There are 10 hidden switches. A switch that is on adds its own fixed numbers to the row, and there is some noise. The rows also spread widely along 13 directions, which tell nothing about the answers.
Known rows, each followed by its switches (1 for on, 0 for off):
[  8.5 -24.8  28.0  10.4  11.7 -23.8 -16.5  -6.9  36.9 -12.1 -24.7  45.5
  17.7 -16.6 -25.5 -10.9   5.3  -6.7  -8.2  13.7  -3.1   7.8  34.9 -10.5
 -11.9  28.2  -7.2 -12.9   3.4  20.8   1.1  31.4   6.5] -> 1 0 0 0 0 1 1 1 1 0
[ 10.6  11.6  -2.2  -8.3  -9.6  -4.5   4.7  16.0 -10.8  35.7 -43.0   9.1
  -6.5 -19.5  19.1   0.5   3.8 -23.9   3.6  -4.8 -12.5 -12.4  22.6  17.9
 -11.9 -16.9   1.9  15.0 -32.8  10.1 -18.3 -10.4 -15.8] -> 0 1 0 0 0 0 0 1 1 1
[ -2.4  11.1  -2.0  11.2  17.6  -1.8  43.9   0.9  22.0 -16.2 -17.3 -16.9
 -10.9 -10.6  14.4 -10.9  54.2  17.9 -10.7  19.0  23.7  21.0 -24.4  12.6
 -15.2 -27.7 -41.5  16.6  71.0   2.4  -3.5  30.0 -12.7] -> 1 0 1 0 1 0 0 1 1 0
[  9.8  -5.5 -17.4   2.8  -1.8  -1.9  37.4 -29.5  40.2 -14.3  -3.6 -10.4
  -8.1  24.6 -14.3   6.9  34.1  19.3   8.2  25.0  20.3  13.2  11.3 -20.5
  29.0 -20.8 -32.1  23.1  18.7  -7.3   0.0 -27.5  19.1] -> 1 0 1 0 0 1 0 1 1 0
[  8.9   4.2  18.3 -27.6  12.8   2.4   5.4  -2.9   1.6  35.1 -22.2 -10.7
   1.7   0.8  22.6 -11.2  22.2 -17.6  13.3  33.4   9.3   7.4  24.7  24.3
  -7.8   1.6  -2.2  12.8   3.5  42.8 -22.8   7.0  -5.0] -> 0 0 1 0 1 1 0 1 1 0
[  4.5  -3.0   2.0  33.3  -3.4 -28.6   2.8  -1.1  26.9   2.8 -20.0  -1.5
  13.4  18.9   9.5  -4.1  50.5   5.8 -12.3  -4.1  41.6   9.6   4.0  -0.6
  20.3  -6.2 -22.4  -6.7  40.1 -20.9 -12.3  13.9 -11.3] -> 0 0 1 0 1 0 0 0 1 0
[ -8.6 -14.7   6.8  17.2  -8.0  -1.8  10.1   4.7  15.4 -12.4   4.2  39.4
  27.1  -9.7 -17.4 -14.3  -6.7 -18.0  -5.8  15.0 -21.7  -5.1   3.2   8.8
 -19.4  10.6  -9.4  22.2   5.2  -3.8  -7.4 -16.1   5.1] -> 0 0 1 1 1 1 1 0 1 0
[ 11.0 -11.1   1.0   9.7  47.0  -4.5  13.0 -49.9  -7.5  16.1  42.6 -12.6
 -24.3  -0.7 -25.6  14.0 -26.6  31.5  20.0  -8.0  -4.8 -10.8 -35.0  12.3
  10.8   1.1  -7.7  29.4   2.2   0.4  30.3   3.4   4.2] -> 1 0 0 0 1 1 0 0 1 0
[ -9.9   5.3  -6.8  31.4  -1.7 -32.0  27.6  29.3   4.4  29.7 -21.5  12.9
 -20.4 -24.5  43.3  11.8  29.4   2.2  -0.8 -16.6  -3.0  10.3 -20.5   1.9
  15.0 -28.0  -6.1  21.4  -4.4 -40.5  -9.8   9.0 -16.1] -> 1 0 0 0 0 0 0 1 1 1
[  5.7   0.2 -27.2 -13.8 -31.9  -3.1  -3.3  22.6  24.9   9.5 -18.5  39.7
  -3.6  -1.1  -0.4  -6.5  40.3 -21.6 -10.5  -9.3   9.4  -2.8  12.1  -3.4
  43.5  -4.0 -14.5  11.8 -14.2  22.3 -15.2 -29.0  38.4] -> 0 0 0 1 0 1 1 1 0 1
[ -3.9   2.3   9.6  13.7 -17.1 -37.1  -2.7 -12.5   1.9  13.9  -2.0  36.0
   6.7  -7.6  32.4   4.1  36.1  -8.9  11.0 -29.7  29.0   0.9  18.7  38.4
   7.5 -16.3 -33.0  18.0  26.3   0.5   9.9   5.2 -25.2] -> 1 0 1 0 1 0 1 1 1 0
[ -3.9   7.2 -21.6  16.4  38.0   4.8  46.0  -8.2  10.2  43.2  19.4 -12.5
 -34.8 -24.3  11.2  -6.8  -6.2   9.4   7.8 -12.6 -14.6 -26.1 -26.3  18.4
  -6.0 -12.7   9.2  39.1 -14.8 -16.1  -3.6   4.7   2.4] -> 0 0 1 0 1 0 0 1 1 0
[  1.6  -2.8  14.9  13.2  10.2 -62.5  -1.9   9.6  -5.3   4.4 -20.1  22.6
  -8.5 -29.8  20.3  12.8  -0.8  -3.4   9.9 -13.2  -4.1  10.7  -5.3 -21.3
   9.6   6.4 -13.5   4.4 -18.8  -8.3   8.2  23.1 -11.9] -> 0 0 1 0 0 1 1 1 1 0
[ 23.0 -15.0 -18.6   9.3  12.1  -5.4  -5.9 -25.7  21.4   6.3   4.7  41.8
  -5.4 -11.9 -37.4 -15.5   0.4  -7.3 -16.1 -23.5   4.3 -27.7  -1.5  14.6
  14.9  12.6 -15.8   9.9   3.5  28.5  11.0  -9.7   7.8] -> 0 0 0 1 1 1 1 1 1 0
[-12.4  37.3 -15.1 -21.8  16.4   8.6  38.9   9.9  -6.5   7.4  14.4 -36.7
  -0.3 -17.1   1.2  -0.3   7.7  -1.4  10.0  -5.7  19.6 -15.2  -9.8  19.2
 -22.9  -9.8 -30.2  37.8  -0.8  -9.6  -7.6  13.1  35.2] -> 0 1 0 1 1 0 1 1 1 0
[ 10.4   4.2   8.3   1.4  16.9  43.2   7.8  -1.5  -5.7   4.4 -18.3   6.5
  10.1  -7.0 -26.5 -10.8  -1.1   0.6  -3.9  13.5 -18.3  -6.1 -12.2  47.8
 -51.4   7.6  -5.7  11.9  22.8  17.7  -3.8   7.6 -16.1] -> 0 0 0 1 1 1 0 1 1 1
[ -8.4  39.2  18.4 -17.3  14.2  26.8  20.0  -5.1 -31.6   9.8  -8.0 -45.2
 -10.9  27.9   6.3  42.3  19.9  29.7  46.5  -4.1  18.6  18.1   2.8  52.7
 -33.5 -14.6 -25.7  18.2  20.7 -25.5   8.7  20.2  -2.2] -> 0 0 0 0 1 1 0 0 1 0
[  8.7  20.6  -6.8 -32.6   1.5  11.5  22.2  11.2 -23.0   8.6 -12.1 -33.4
 -10.8   2.2  20.1   6.3  23.0   1.0  16.0  34.4   6.0  19.5 -29.4  10.9
  -1.3 -24.1 -25.6  31.4  27.0  32.9  -7.7 -20.4  -2.7] -> 0 0 1 0 0 0 1 1 1 0
[ -2.4   8.8 -14.6 -20.1  -8.3   1.2  15.4   3.8  -2.3  11.2   9.7   9.6
 -11.7  10.3  -5.0  16.8  10.9  -6.2  19.0  14.3  -1.9  10.1  -5.1   5.2
  31.9 -13.3 -22.7  40.2 -10.7   3.7  -7.1 -39.7  33.8] -> 1 0 0 0 1 1 1 1 1 0
[ -0.4  -1.0  24.2  -1.7   2.4 -10.9 -15.5  20.9   0.4  -8.8 -26.9  44.1
  14.8 -25.9  -7.4 -19.4   9.1 -24.0 -11.1   8.8 -15.3   2.2   9.8  12.2
 -30.7  30.4  -2.8 -13.2   9.9  38.5  -8.1  33.1  -5.3] -> 0 0 1 0 0 1 0 1 1 0
[-15.6  24.7  -9.5  12.6  14.2 -17.5  21.9  24.0 -10.2  45.3   5.4 -10.1
 -20.9 -19.6  49.8   2.2  23.4  -8.9   4.8 -29.2  10.6  -6.9 -18.0  28.1
   4.7 -17.3  -2.4  25.6  -8.6 -24.4 -12.0  30.1  -5.4] -> 1 0 1 0 1 0 0 1 0 0
[  0.7  25.9 -13.6  -9.6  35.4   0.9  22.6  19.2   4.3  21.9  -6.4 -29.3
 -33.1  -7.5  -0.4   9.8  17.6   7.3   1.3  -6.6  11.5   1.1 -17.3   0.4
  12.3  -0.9  -6.1  12.3 -16.0  -8.0 -10.7  38.1  34.1] -> 1 0 0 0 1 1 0 1 0 0
[-12.4  -4.3  31.5  18.1  13.1  -6.5 -11.0  28.1 -12.0   9.9  -9.2  30.2
  22.2 -27.8   4.3 -12.2   7.4  -5.1   0.4   1.5 -18.5  10.1 -33.1  29.9
 -42.0  28.7   2.1   3.7  28.9  14.9  -2.4  44.9 -10.8] -> 0 0 1 0 0 1 1 0 1 1
[ -5.8 -15.8  -7.0  38.5 -15.1   6.5  -5.7  10.2  33.5  23.3   2.6  57.1
  15.7   2.7 -12.7  -7.3  28.4  -8.4 -11.7 -23.6   0.0  -7.6   4.2  23.5
  18.4  18.6   6.2   6.4  -1.8 -19.8 -11.2  -6.4  19.8] -> 1 0 0 1 0 1 0 1 1 1
[ 19.5   8.7  -4.1 -18.0  13.9  23.6  17.9  -7.9 -18.4   2.3 -34.5  10.7
 -40.0 -14.1  -9.9   8.5   2.2   3.8  10.5   3.9 -28.0  -0.7  -4.1  38.7
 -24.5 -27.8 -18.6  19.7  13.1  37.3  10.6  -6.8 -24.6] -> 0 0 0 0 1 1 0 0 1 0
[  9.5  -5.4 -17.9  25.6  15.2  14.8  19.4  20.2  26.2   3.0 -33.0   8.4
  -1.2 -13.8 -16.7 -34.5  13.0 -17.7 -34.1  23.0 -20.2  -5.2 -22.3  -5.0
 -13.1  -1.8  -3.6   3.1  11.6   6.8 -31.9   1.9  -3.5] -> 0 1 1 0 1 1 0 1 0 0
[ -6.9  29.1 -22.4 -13.0  -6.2 -11.6  41.6  26.2  -8.3  -4.8 -22.9   3.1
 -30.3 -22.8   7.9  26.3  13.1   2.6  18.1 -10.1 -11.4   5.9 -12.7   3.1
   0.2 -32.2 -33.8  40.2 -16.6 -21.5   1.3 -12.6  17.2] -> 0 0 0 0 1 1 1 1 1 1

New rows, each followed by its switches (1 for on, 0 for off):
[  5.4 -19.9  18.5  -3.3  26.8  -3.5  -4.2  -7.9  32.5  23.5  -0.5  21.3
   6.7 -14.3  -6.6 -27.3  13.2  -9.3 -10.3  24.7   1.3  -1.0  13.7   5.0
  -2.6  28.3   8.8  -2.3  10.4  44.0 -13.7  28.9  15.7] -> 1 0 0 0 0 1 0 1 1 0
[ 14.6  -0.1   7.9  -3.9   3.6   2.5 -21.5   1.0 -17.7  34.7 -16.0  31.6
 -11.5  -6.4   0.8   1.3   1.5 -18.4   8.0  -9.8 -12.6  -9.3   7.6  34.0
   1.1   8.6   7.4   7.9 -14.4  30.6  -3.5  -1.8 -13.7] -> 0 0 1 0 1 0 0 1 1 0
[ 20.6  -3.4   7.7   1.9  -3.2   1.1 -19.1 -23.8  10.9 -21.0 -23.0  34.8
  10.4  -3.2 -44.1   6.5  16.1   8.1   4.1 -23.9  18.3  -8.8  21.2  21.3
  -7.2   6.6 -35.3   1.4  13.3  16.7  19.5  10.8  12.3] -> 0 1 0 1 1 0 1 1 1 1
[  5.4  -9.2  27.8  -5.6  -6.6 -33.5 -21.5 -16.7  -7.7   2.5 -16.0   8.3
  28.7   5.3   7.9   5.0 -17.2 -15.3  11.7  11.9   6.8   0.1  37.1   6.3
 -11.4  -0.4 -10.9  -0.9 -13.1   2.9   1.1  -4.6 -28.6] -> 0 0 0 0 1 1 1 0 0 0
[-13.2  18.6  18.2   8.9  -3.1  -1.5  10.1  -8.2 -16.1  -9.8   1.8 -18.6
  23.1   7.9  15.4   3.4  16.2   3.4  12.0  -3.0  21.4   5.7   2.1  35.8
 -33.6 -18.6 -32.1  14.1  33.7 -20.6   3.6  22.5 -21.0] -> 1 1 1 0 1 0 0 0 0 0
[ 13.4  -4.9 -11.0  34.3  20.3 -26.6  -5.4  15.7   0.2  23.1 -12.8 -22.6
   7.2  -6.5  -5.5  -4.7 -21.1  -2.3 -22.6  -6.2  -4.1 -15.9 -33.3 -30.5
  10.6   6.1  19.9  -4.7 -31.6 -31.4 -12.7  10.3 -11.4] -> 0 0 0 0 0 0 0 0 0 1
[-14.7  -0.3 -11.5  19.8  -2.9  -3.8  41.9  10.9  26.0  -2.9   1.1   8.1
  -4.1  -7.0   6.1  -3.1  15.2   1.0  -0.4   6.0  -8.4  -3.0   1.1  -4.4
   2.7 -18.0 -10.5  32.4  -1.7 -34.3 -10.8 -12.5  16.1] -> 0 0 1 1 1 0 0 0 1 0
[ -7.2 -15.4  17.1  25.8   3.3 -13.2  13.0  -3.2  25.4  11.8 -22.9  37.0
 -23.0   1.1  16.4  20.6  24.5  12.9  22.4   2.4 -16.2  25.1  23.0   7.3
  14.6 -14.1  -3.1  11.9 -10.5 -30.7   0.7   8.8  -3.5] -> 1 0 1 0 1 1 0 1 0 0
[  7.5  22.2   1.1  11.0  38.5 -29.2  17.9   2.0 -18.6  -3.2  -7.0 -41.0
  -8.4 -13.7  -4.5  11.5  -5.6  10.2  -5.4  -8.9  16.9   1.1 -35.2  -5.4
 -14.2  -2.9 -25.2   8.7  11.3 -21.1   6.7  44.5 -10.2] -> 1 0 0 0 1 1 0 0 1 0
[ 10.1 -17.0  28.2   9.8  15.9 -14.8  -7.6  -5.7  17.6  -3.6 -15.7  12.6
  38.0 -10.8 -17.1 -19.5  -0.2 -11.7  -7.3  35.3   0.0   8.8   2.3   0.0
 -25.9  22.7 -10.6   7.9  16.6  18.3  -9.7  20.8  -8.7] -> 1 0 1 0 1 1 1 1 1 1
[  7.1   4.6   3.4  15.9   3.3  -0.6  16.3  -9.3  16.8 -31.5 -31.2  22.4
  -7.3  -7.1 -20.2   2.8  37.5  13.7  -1.9  -8.7   7.6  12.4   4.2  11.4
 -17.6  -7.5 -43.0   0.7  40.7   3.4  10.9  25.8  -4.3] -> 1 1 1 0 0 1 0 1 1 0
[ 10.7  13.9 -12.3 -25.0  20.9 -17.5  21.3  14.5  -3.5   7.7 -24.9  -0.4
 -44.6 -32.4   1.3   4.0  10.9  -5.7  -0.3   4.9  -8.0   2.4 -10.5 -17.8
  20.8 -16.9 -19.9  19.6 -17.4  27.3  -7.5   8.9  27.8] -> 0 1 0 0 1 0 0 1 1 0
[ 21.8  11.9 -26.1   6.5  16.3  22.4   2.3  -9.3 -12.9  -0.1   4.2   6.0
 -15.5  -6.7 -38.7  -2.2  -2.1  -1.8 -18.4 -31.2   1.1 -28.1 -27.2  32.8
  -6.5  -5.1 -20.0  17.6  14.9  16.4  15.4   3.9  -0.7] -> 1 0 0 1 1 0 0 0 1 0
[-21.7   0.2  13.5  18.6  -1.3 -13.2   9.9 -13.3  19.5  21.8  19.7  36.8
   5.5  -0.1  11.1   7.2  19.4  -0.7  22.9 -26.4   9.8  -7.8  31.0  35.1
  -0.4  10.3  -8.0  19.8  -5.6 -25.1   3.0  14.5  12.4] -> 1 0 1 0 1 1 0 1 1 0
[ 21.6   5.3  14.7   8.7  34.1  -5.6 -11.2  15.1   7.5  38.5 -44.8  -5.3
 -12.5 -14.2   4.6  -1.2  31.7  -3.0  -1.1 -10.8  16.3   5.6   3.1  16.0
  -6.1  12.2  -1.9  -1.5   9.2  22.5 -10.2  63.3   4.9] -> 1 1 1 0 0 0 1 0 1 0
[ -0.9  25.7  10.7 -25.4  23.8  11.3   7.3  -8.9 -32.8  22.0  15.4 -37.3
   4.4  -7.4  -2.7   3.7 -18.2   1.2  20.9   3.2   5.3 -16.1  -9.5  27.1
 -33.1   6.0  -4.2  18.7  -8.1  14.0   0.9  13.5   4.3] -> 0 1 0 0 0 0 0 1 1 0
[ 16.1  41.5 -32.2 -20.6  -0.3  11.0  16.4  43.1 -19.3   9.7 -31.9 -20.0
 -11.7 -11.8  -6.8   3.8  25.0 -24.1 -19.5  -6.8  11.1  -4.8 -26.7   9.4
   6.8 -10.5 -27.8  23.0  -7.1  11.7 -21.9   4.6  22.8] -> 1 0 0 1 1 1 0 1 1 1
[ 12.1 -11.0   0.0  10.3  16.6   6.4  -4.4 -31.0   4.3  36.3  10.5  17.9
 -23.1   6.8  -9.3  10.5   2.7  15.9  22.5 -26.7  -1.9 -16.9   6.8  28.7
  13.6   5.4  10.7  12.9  -9.3  10.9  17.5   0.2   2.9] -> 0 0 1 0 0 0 0 0 1 0
[ -8.7  24.1   0.8  17.5  -4.5 -31.0  13.0  17.9 -20.0  33.1  -8.8 -12.9
  24.4 -12.2  41.7  -2.4  15.0 -18.6   4.5 -19.2  23.1  -7.6 -16.0  35.6
 -22.2  -7.8 -18.6  24.0   8.2 -26.1 -15.6  10.2 -35.6] -> 0 0 1 0 1 1 1 1 1 1
[  2.5   4.8   5.8  22.4  -4.7  -7.0  -2.2  25.3  -0.2  39.2 -44.4  28.4
  -8.5 -20.9  30.2  10.7  29.5 -10.9   4.1 -29.8  -5.3   8.2   5.1  34.5
  -4.8 -14.2  -5.4   9.9 -12.4 -15.8  -9.5  22.5 -17.5] -> 1 1 0 1 0 1 1 1 0 1
[-14.5  -2.8   3.5  33.6 -17.1  -7.5  13.5   5.2  15.3 -17.9 -11.8  45.1
   0.9   4.7 -11.8  18.6  11.3   7.4  15.4 -13.3 -15.7   6.1  15.9   9.0
  -6.9  -5.5 -14.7  10.5  -3.5 -48.8   3.6 -11.2  -4.0] -> 0 0 1 0 1 0 0 1 1 0
[ -3.7  -3.7   9.3  28.8   8.1 -44.8  -8.0 -10.7  31.0   8.4   0.9  10.7
  24.8   7.1 -12.7   6.7   7.5   1.1   3.5 -26.1  35.9 -12.0  31.6  -7.7
  10.0  24.8 -11.0  -3.6 -13.6 -40.0  -1.9  26.8  17.5] -> 0 0 0 0 1 1 1 0 1 0
[ -7.4 -11.2  23.6  12.1  16.7 -29.9  10.0 -11.7 -12.0  23.5  10.2  20.1
   2.7 -22.7  27.0  -2.6 -13.3  -3.2  19.7   7.2 -18.1   5.0 -14.4  22.0
 -16.7  -0.8  -4.5  26.0   3.8   1.9   5.0   1.5 -31.9] -> 0 0 1 0 1 1 1 1 1 0
[  0.1   9.6  18.2 -25.5   0.9   0.8  -4.6  -9.0  -6.5   7.7   5.1  -4.8
  34.3  -7.5   2.9 -19.7  10.8 -23.1   5.7   9.4  23.9 -14.2  20.7  32.5
 -26.9   8.5 -22.5  22.1  18.6  39.1  -6.9  12.2  10.7] -> 0 1 1 1 1 0 1 0 1 0
[  7.0  -9.8  43.4   1.4  18.7 -34.3 -14.3 -13.8 -10.0  -0.1 -11.2   5.2
  27.6 -20.0   2.2  -8.1  -4.7  -5.2   6.1  19.2   2.6  11.1  -2.1  -2.7
 -21.6  21.3 -11.8   1.8   8.0  25.6   4.1  37.8 -13.7] -> 1 1 1 0 0 1 0 1 1 1
[ -3.2 -15.8  40.8  15.4  11.2   4.1 -16.9 -18.4  30.1  12.5  -8.5  28.4
  15.8  14.2  -4.9  -0.8  51.5  16.3  16.1  -0.7  30.0  17.9  30.9  33.2
  -0.5  27.7  -9.7  -9.9  37.0   9.5  -1.5  43.2  19.7] -> 0 1 1 1 1 0 0 1 1 0
[  0.6  -4.2  -3.9  -1.9   2.8  -2.6   4.1   2.8   5.4  37.2  13.4  -8.6
   3.7   9.6   0.3   8.8  -1.3   1.8  11.7  10.6   2.7  -3.6  -6.1 -12.1
  32.9  10.2  15.9  23.3 -37.7 -13.2 -13.8 -24.3  32.7] -> 0 0 0 1 0 0 0 1 1 1
[  8.8  -0.8   0.7  22.7   1.5 -43.4  13.1 -15.9  12.8 -44.9 -15.8  16.0
   6.5 -17.8 -28.6  13.3   5.4  16.8  -7.2 -20.0  14.9   3.6  -4.3 -31.8
   6.3  -5.2 -46.0   5.9   1.9 -27.1  22.8  15.3   7.3] -> 1 1 0 1 0 1 0 1 1 1
[ -1.6   0.7  -1.8  22.2 -23.8  28.8  22.5 -10.0  12.0  -7.4 -32.9  28.9
   0.6  17.4  -8.2  15.1  28.6   4.8  12.3  -6.7  -6.7   6.5  32.4  47.2
 -22.2 -32.7 -28.8  17.3  22.4 -29.7  -1.4 -29.8 -20.5] -> 0 1 0 1 1 1 0 0 1 0
[ 13.5  22.0 -18.6   5.6 -15.8   6.0 -13.0   1.2 -47.0   5.0 -19.6  15.1
 -28.6  17.4  -6.5  39.9  17.0   8.4  21.7 -34.4   0.6  14.1 -37.8  39.5
  21.0 -29.4 -38.8  13.1  12.3  -8.4  14.9 -30.6 -20.1] -> 0 1 0 0 1 1 1 1 0 0
